The first 5 rows are patterns. Each new row is the sum of 2 different patterns, raised or lowered, with some noise. Before adding, each is slid sideways (what falls off one end comes back at the other) and multiplied by a number that may be negative. Names go in the order of the patterns.
Known rows, each followed by the names of its patterns:
[-19 -11 -28  -5 -13  26   4 -19  15  -7 -16  -4  24  29  -8  20 -40 -16
  26  16 -40 -17  20  22  31  25  11 -38]	C
[ 15   4  11 -26  25 -31 -38 -24 -25  -8  29   4  25  -6 -35 -36  -8 -29
  -3   3  35 -11 -18 -22 -28 -21  -7  34]	G
[ -8 -21  38 -11 -10  -3  -2 -23  13  -7  41  18  20 -41  26 -24  22 -37
 -38 -35 -13  -6  -5 -14  40  28 -15  39]	Y
[-32 -26 -24 -23 -20 -36  28 -24  19  31 -25  26 -30 -21 -32 -31  22  37
  26   7  13  26  31   0   8 -16  26  34]	F
[ 19  -6  13 -20  -4 -21 -36  -3 -16  -2   7  14 -32  41   9 -34  11  11
  15 -10 -15 -23  35 -28  22  36  -7  15]	N

New rows, each followed by the names of its patterns:
[-32  -3  -7 -56 -11 -11  34  19  17 -44 -12 -45  -1 -62 -50 -52 -12 -17
 -29 -19  18   2 -30  33  -5 -37  30 -46]	C Y
[-10  33  10 -77 -16  -1  12 -68 -71 -77 -55 -37  11 -13  20  27 -27  20
 -52 -40  27 -44 -22  -8 -18 -61 -40 -19]	C Y
[-18 -49 -36 -28 -35 -10 -30 -16  -2   6 -45  18 -19 -36   5 -24 -18 -38
 -42 -46  -5 -30 -11  19 -13 -17   7 -37]	F N
[ -2   5 -21 -26 -29 -14  14   7  -8  -6   8 -24 -28 -23 -31  -8 -31  20
  17   6  13  -5 -24 -26 -27  -1   1  12]	C G
[  7 -13   2  33  27  27  27   6   6  -9  -8 -10  -1   3  35  16  13  16
  -6 -10   6   9  22   9  34 -10  -3  13]	C G
[ 41  20 -16  -4 -20   0  22  44  21  30  22  10  -6   3  17  29  17  24
  19  -9 -11  -8   5  13  11  33  18  15]	C G
[  9  10   1   1  26   5 -10 -32 -31  26  53   7  55  59  61   3  36 -39
 -26   6 -15  65  58  44  61 -13 -32 -51]	G F
[  8 -15   6   4 -11  -6  -6 -10  39 -14  18   7 -17   8   6   5  -8  -3
  14  -8 -19  -1 -33  -7 -12  11 -10  50]	G N
[  2  28  19   3  45  21  41  19  16   5  20  13  43  54  44   8  45   1
  51  -7 -12  -2   7  19  39  22  59  38]	G Y
[ 52 -12  47  46  48  28 -18  -6 -15  41  19 -20 -17  45  25  17 -17 -29
  27  32  65  51  43  66  -1  47 -13  -9]	C F
[ 43  42  36  48   6  33   8 -24  30 -10  60  23  55  34  18   8  14  19
  10   0   0   0   1  39 -19  -6  54  22]	Y F
[-55 -15 -14 -66 -29 -20 -20 -45 -26 -66 -22 -47 -79 -76 -36 -77 -45 -85
  -2 -38  -9 -15 -59 -23 -57 -85 -87 -59]	Y F
[ 51 -41  -7 -48  -4   2  11  28   6  -4  11 -65 -13 -24 -75 -23 -14 -50
  22   2  12 -14 -21 -52 -10 -68 -29 -25]	G Y
[25 65 63 51 64 25 15  2 36 38 35 35 44 34 20 13 17 40 57 29 61 64 60 35
 48  7 17 28]	G F
[ -3 -17  -1   3  20  43  22  34  21  -2 -28   0 -18   5  12  36  16  -9
   4   3 -12  19  36  22   8  15   1  52]	G F
[ -9 -32  -9   0  -8  12  11 -25 -54 -39 -29 -34 -13 -26  -5  19  11 -10
  -2 -50 -30 -50 -25  18  23  -2   7 -10]	G F
[ -8 -21  29  20 -24  -7 -12 -11  -4  34   9  12   4  -2   2   3 -10  22
 -16  20  26  18  -7 -13   8  -4  12   2]	C Y
[ 15  26   0  22   5 -13  31  14  28  13  41  23  31 -30 -33 -10 -11  14
  18  35  39  26  -6  26  -2   0  72  24]	G Y
[  1 -77  35  11 -28 -10 -17 -16 -26 -80 -76  10 -89  -6  15 -71  -8  -7
 -34 -19 -28 -48 -43 -97 -50 -63   3 -49]	Y N
[ 23  -8  -8 -60 -15  -2  11 -35 -42  17  19  23  18  14 -50 -21 -38 -42
 -22   0   5   8 -38  23   5  -7  -6  18]	C Y
[-34 -33  -3  -3 -27 -19 -43 -42  -7  18   8   3  11   4 -18 -19 -23 -15
 -11 -20   8  -3 -15 -18 -18 -40  -1  -8]	C F
[-13 -27 -31 -29 -35 -38 -53 -14 -24 -40 -23 -53   1 -48 -65 -37 -48 -43
 -11 -13   2 -37 -43 -75 -41 -36 -23 -47]	C G
[-16  -9  23  -3  16 -22  47   2   5   4 -14 -22   2  29  34  -4  49 -10
 -11  53  22 -35  17  23  25  38  32   9]	C Y
[ 69  62  97  29  98  51  54 112  43  99  82  83  76  70  -1  33  84  43
  32  25  70  67  95  13  57  71  54  89]	F N
[-12 -69 -78 -57  -1 -23 -41 -33 -20 -23 -29 -51 -42  -7   4  10  -1 -24
 -15 -45 -18 -10 -42 -21 -61  33   8 -10]	C F
[  9   7  -6 -31  14 -15  23   1 -19 -27  14   7 -44 -59 -48 -58 -64 -59
  -4 -46   1  16 -67  30 -45 -64 -46 -45]	F N
[  9   4  12  16  -3 -34 -26  22  -5  29 -14 -29 -66 -35 -19 -27   4 -12
  37  17  36   8 -17 -17 -24 -44 -10  21]	G Y
[-17 -25   4  -5 -12  27   1  19  21  25  32  10  35  26   0   7  18 -31
  14  46 -18  -7   6  29  36  41 -14  16]	C N
[-33   3 -39 -54  25 -52  24  22  12  21 -25 -50 -34 -30 -29 -49 -60 -16
 -29   0 -34 -39  -1  28  13 -11  10  24]	F N
[ 20   0  15  24  23 -16  -7 -12  19  -5  39  11  35  42  29  23   3  11
  28 -13   2  26  -5   3   7  -2   7  36]	C Y
[-26 -27 -45 -28   9  -2 -18 -31 -73 -35  -7 -83 -60 -55 -32 -62 -80 -24
 -77 -32 -11 -35   0 -59 -46 -82 -48 -37]	G F
[ 28  -4  -6  37  -8   0  -2  -7 -20  18 -23  17  23   6 -30   6 -13  18
 -13 -40 -11 -20 -21  -1 -18  13  16 -16]	Y N
[ 10  29  18  -4 -46  -5   0  10  13 -40  62  63  49  49  32   9 -17   3
   0  17  62  -3  58  27  32  -1   2  -3]	G F
[ 34   4  -7  22  -2   0  19 -13  -7   0  -1  -7 -48  14 -24   1  24 -25
  38 -20 -26 -16 -27  10  29  36  23   8]	C F
[-1 66 45 63 60 54 29 18 -2 23 53 51 24 36 34 26 15 27 27 62 63 59 48 19
 41 16 37 41]	G F
[ -1 -23  14  29 -20  39   5  -2  14  28   4 -22  12  -5  30  -9  31   3
  53 -52  47  14  21 -16 -14 -30   4 -16]	Y N
[35 46  6 -3 48  8 57 40  6  7 65 39 27 17  9 -7 28 50 52 24 37 20 34  5
 24 37 31 44]	C Y
[-17  22 -12  -2  -3 -14  19  20  11  -1  20  -2  13  14  -1 -11   9  22
 -11  -3 -25   0 -18 -31  17 -17   4  17]	F N
[-42   1  13 -15  22 -22 -29  22 -15 -26 -18 -25 -25   7 -36   4 -13 -10
 -57 -11 -25  -9 -40 -36 -56 -17 -34 -30]	Y F
[-28  -9   5 -19  -4 -13   7 -11  15  14  16  14   8 -27  -1   5 -16 -24
  -1 -26 -15 -15   0  -2  26 -11   6   1]	Y N
[ 19 -22  18  28  32  67  12  20  36  42   0  32  -4  69  60   3 -35  15
 -21  16 -41  12 -30  24  38  -8  28  20]	Y F
[ 19   3  12 -26 -17 -28 -44 -16 -14   4 -60 -23  15 -20  35   1 -63 -37
  -1   0 -11 -12 -41 -20 -26  14 -29   0]	C G
[-27 -41   4 -35 -70 -50 -29 -55  15 -18 -39 -38  23  10 -43 -38 -55 -55
 -46  27 -32 -22  18 -27 -21 -60 -25   0]	C N
[-18 -18  24 -19   3  18  21  55  61   4  37  -5   8 -38 -29  41  15  38
  33  -3  41  44  16  21  17  24  44 -39]	Y F
[  3  -7  -9  -4 -36 -18 -19 -28 -17 -15 -33 -14  12 -32   2 -14 -30   7
  11  13 -15 -43 -41  12 -48   3  12  -5]	C N
[-31   9  -9  36  36 -33 -74 -55 -46 -60 -52  -4 -12   3  -9 -23  -2 -57
 -38 -20 -15  -6  35 -34 -26  20  20 -28]	C F
[ -8  34  18  -8  72  16  40  39  78  65   0 -14  -9  10  13  28  12  36
  38  46  15 -14  54  61  42  53  55  62]	C F
[26 30  6 24 27 30 27 34 34  3 12  9 36 25 19 -8 32 10 38 -4 -7 20 28 31
 30 26 54 22]	Y F
[-46  13  -5  20  28 -11  19 -22 -32 -31 -20   8  30  25   3  -4   4  26
 -12  21  -8   6  17 -11 -16 -33 -31 -33]	C F
[-35 -41 -37 -30  -9 -29   8 -50 -54 -35 -36 -51 -35 -18   6 -23 -55 -27
 -56 -58 -28  -9 -25 -21 -23 -34  -5 -38]	G N
[  3 -17 -29  -9 -14   3 -13   8 -29  -7  -6 -47 -39 -31  -8 -17 -33   8
 -42  10 -12 -48 -11 -44 -30 -17 -29  12]	G F
[ -4  32  -8  18  58  27  75  40  13 -29  22  -3  65   8 -16   5   6   7
 -17  11  70  60  23  71  14 -32  41   2]	G Y
[-16 -49  16 -12  19  16 -37   7 -43 -30 -20 -28  19  40  22   5  -2  18
  32 -10   4 -14  20  17 -45 -27 -36 -12]	C F
[ 13 -39 -44 -22 -49 -37 -45 -34 -33 -11 -56   2 -56 -69  -6 -24 -27 -11
 -25   7 -39   1 -11 -41  -2 -38 -16 -26]	F N
[-30   9  20  20  14 -23 -22 -50 -44 -21 -32  22 -33  -4  25  -1  -7 -12
 -21   1 -40   2 -14   2   8  18 -40 -28]	C G
[ 14  43  13  24  41  40  54  18  36 -10  -7  27  -9  31  25  48  37  -2
   6   1   6  10  17  17  15  25   7  -2]	C F
[ 74  73  68  26  -1  14   9  16  17  -9  35  33  48  -9 -20  66  43  77
  62  34  56  27  64   1 -13  37 -10  53]	C F
[ 24  -5 -69 -33 -49 -50 -29 -56  21 -33  14  35 -35  17 -40 -39 -54 -18
 -30   6  29 -20 -15  -7  17  -5   6 -58]	F N
[-12  22  32  54  42   7  28 -13 -32   9  32 -51   3  40  -1  42  36  20
 -20  11  -9  -8 -25 -14  14  41 -24  38]	C Y
[-65 -30 -79 -45  21  -9 -34 -43 -41 -40  -8 -31 -20 -53  -9 -43 -63 -50
 -59 -25 -30  -9  -1 -26 -28 -52  15 -32]	C G
[  0 -49 -65 -31 -42 -21  11   0 -21  13 -29 -62 -11 -24  -5 -20  -1 -38
   1 -50 -15  -1 -23  19  11 -16   3 -45]	G N
[-39 -30  17 -79 -83 -38 -72 -69 -79 -19 -82 -16 -19 -37  -5 -56 -93 -54
 -89  -7 -37 -47 -63 -41 -24 -17 -54  -6]	Y F
[25  2 16  8 28 19  8  2 41 27 15 44 34  9 36  9  7 13 18 24 36 21 48 23
 44 -9 21  3]	G Y
[-18  25   8 -23  14 -20 -19 -18  -3  16 -18  11 -34 -10   0  26 -31 -34
  16  18  27  10  -3 -46  -2 -26 -15   9]	C N
[36 34 55 32 45 32 49 73 43 52 43 23 46  5 57 56 64 67 38 22  6 24 28 18
 36 23 49 64]	G F
[-47 -22 -17 -41 -18 -26   0 -24   4  -6 -22 -20 -35 -31 -11 -40   6  -6
  14   4   6   3   3 -13  -5 -38 -12   7]	Y F
[-25 -82   1 -62  -7 -50 -74 -52 -56 -46 -49 -56   9   6 -34   3 -35 -40
  12 -42 -38 -42 -25 -39 -35 -50  -9 -27]	Y F
[ 7 31 35 37 28 33  4 26 19 24 47 42 21 31 33  1 -6 40 25 28 29 36 30  8
 -3 29  4 19]	G N
[-71 -25 -21 -12   1 -18 -51 -25 -33 -61 -74 -57 -44 -30  -4 -15 -62  -6
 -16 -20 -18  -8  40 -36   3 -29 -70  23]	G F
[-47 -34 -11 -29 -54 -48 -26 -36   7  -6 -36 -40  11 -13 -47 -51 -41 -63
 -40  15 -16 -21 -11 -20 -11 -40 -43  -1]	C N
[-22  -2  10   6 -16  13   2  39  10  14 -37  26  -6   2 -38 -39 -35 -19
 -21   5 -21  33  29 -22  35 -19 -25  11]	Y F
[ -1 -51   1  -8  11  -4 -48 -83 -63 -45 -25 -66 -51 -40 -22   2 -41 -58
   3  -5   1 -25 -22  12 -72  -3 -40 -76]	Y F
[ 53  14  15 -21  47   9  27  57  26  36  18  -7  36 -14  45  12 -32   5
  36  29  11  15 -32  36  18  19  44  38]	C N
[ -5  16 -12  30  16  67  17  64 -13  24   4  48  -5 -23 -22  -7  36  -2
  20  80  41  16  68   8   9  43   6  -3]	Y N
[ 54  31 -11  -6  59  37  30  -5 -20  39  43  78  63  55  79  12  59  -3
   3  65  -1  59  59  60  39  -8   7  -6]	C F
[ 64  60  56  89  74  93  16  83  39  61  60  68  40  94  78 105  79  90
 103  79  60  54  69  36 100  45  39 103]	Y N
[ 12 -30 -37  -6 -18 -35 -44  40 -17   2  12 -42   5 -36  -5 -25 -27  27
  31  25 -11   6  27  16  -1  10 -17   7]	C F
[ -9 -17 -37 -10  -8   3 -33  -4 -39 -70 -24 -50 -19  -3 -27   6 -24 -40
 -33 -30 -58 -52 -66 -28 -16  -1 -44 -36]	G F
[-23 -37  49   3  47  51  38  52 -16  -2 -19 -47  26   7  56  24  51  30
 -21 -60 -12  10   8   1  -9   6 -32   3]	G F
[-57 -62 -19 -25 -25 -21  19  26 -23  36   0 -29  32 -21 -24 -21   3 -53
  -4  -1  20   0  -1 -43  20 -20 -10 -31]	Y N
[ 21 -20 -19  -2 -27  31  47  23  18  26  22  34  -1   9 -14   9  30 -21
 -13  -9  -4 -21  -3  30 -24  24  33  -6]	F N
[  6  33   4  40 -39  17 -30 -40  24  16   7  14   3  38  28  24  40  -2
  34  29 -19 -20  18 -39 -13  12  14 -18]	F N
[ 47 -34  29  57  10  53  52  53  42 -19  19  38 -35  64  31  40  54  67
  42  13 -33  -8  -7 -27  -7 -23  19  20]	F N
